There are 3 ways to turn a row about zero (a turn may also mirror it). The second row of each pair is the first, turned, with some noise. The first 21 pairs use one turn. New pairs use 2 turns, one after the other, and a turn may come again.
(in the rows, 128 means zero)
Some pairs, each with its turns in order after it:
[139  78  94 116  81 136]
[ 92 116 178 141 116 171] : Q_286

[198 147 175 113 124 138]
[176  65 105 121 103 113] : Q_492

[121 136  75 154 115 146]
[ 96 149 171 128 103 115] : Q_492

[157 133  60  53 188 129]
[166 110 184 192 200 129] : Q_291

[ 51 156 116 100 122 120]
[111 171 118 149  73  81] : Q_286

[132 115 122 117  94 136]
[139 120 158 130 143 113] : Q_492

[126 133 107 110 131 137]
[106 129 140 127 130 110] : Q_286

[207  59 171 119 108 131]
[195  51 155 129 133 175] : Q_492

[138 132 101 140 111 141]
[142 103 106 129 134 131] : Q_291

[123 177 138 112 133 143]
[123 127  98 135 116  85] : Q_492

[131 114 108 122 126 159]
[117 118 150 155 122 129] : Q_492

[ 89 122  54 118 112 122]
[ 93  79 105 147 182 126] : Q_291

[207  69  71 136 128 112]
[195 105 107 141 164  49] : Q_291

[160  80 130  60 122  91]
[ 96 171 160 167 180 162] : Q_286

[109  85  55 144 106 152]
[ 72 111 172  93  85 150] : Q_286

[123  99 135  93 148 126]
[117 128 166 145 132 104] : Q_291

[136 127  61 129 139 157]
[ 77 101 153  92 124 110] : Q_286

[132 123 105 105 178 105]
[134 150 150 163 169 117] : Q_291

[114  73 150 165 137 103]
[149 156 122  98 113 187] : Q_286

[143 121 140 138 128 134]
[146 120 130 129 116 135] : Q_492

[144 111  97 149 134 123]
[143 121  98 142 145 106] : Q_291

New pairs. What belongs after each?
[111 178 149 200  98  49]
[ 45  55 167 100  94 141] : Q_286 Q_286

[135 136  49 167 113 133]
[174 159 125 187  90 119] : Q_492 Q_286

[ 82  87 117 111  56 111]
[181  82 132 151  63 129] : Q_286 Q_286

[142 166 148 103 140 117]
[107 128  91  97 139 138] : Q_286 Q_286

[132 131  97 163 119  94]
[136 128 126 164 172 133] : Q_291 Q_291

[141 120 207 125 131  65]
[115  56 115  75 154  93] : Q_286 Q_286

[144 116 141 177 142 144]
[154  96 117 100 102 139] : Q_492 Q_291

[134 169 125 103  98  97]
[115 118 102  90  93 150] : Q_286 Q_286

[107 133  49 116  93 193]
[187 200  85  94 144 147] : Q_492 Q_492

[122 108 101 137 125 144]
[115 142 122 119  99 138] : Q_492 Q_291

[112  93 116 126 122 123]
[143 139 120 144 131  98] : Q_286 Q_492

[149 184 134 111 109 165]
[163  89 148 139  82 117] : Q_291 Q_291

[ 94 156 105 132  88  96]
[114 161 170 120 161 159] : Q_492 Q_291

[107  93  82 120 146 102]
[103 162 107 109 121 175] : Q_291 Q_492

[135 132 111 111 120 145]
[139 144 126 118 139 149] : Q_492 Q_492

[160 158  93 131 128 144]
[119 141 131 131 164 170] : Q_286 Q_492

[207 124 120 126 157  80]
[110 155 217 142 127 143] : Q_492 Q_286

[ 87 113 137 108 207 129]
[100 170  76 116  94 170] : Q_291 Q_291

[115  95 102 124  64 109]
[ 93 193 143 127 134 146] : Q_291 Q_286

[110 122 131  60 127 148]
[155 157  81  91 116 126] : Q_286 Q_492

[158 127 113 133 147  62]
[156 173 146 150 167 155] : Q_291 Q_291

[164 135 119 171 147 111]
[130  99 149 172 138 107] : Q_286 Q_291

[125 143 156 136  49 173]
[200 123 173 113 112 164] : Q_286 Q_492

[120 143 176 207 163 173]
[121  22 160 112 144 128] : Q_286 Q_492

[124 117 166 129 109 142]
[130 103 115 116 161 140] : Q_492 Q_286

[137  95 122 121 149 134]
[129 120  95 148 133 118] : Q_286 Q_492

[ 90 151 142 125 147 163]
[156 106 149 123  86 121] : Q_291 Q_286

[126 158  95 151  49  80]
[ 53  84 122 167 166 144] : Q_291 Q_492

[139 116 122 133  86 120]
[153 145 127 142 159 133] : Q_492 Q_286

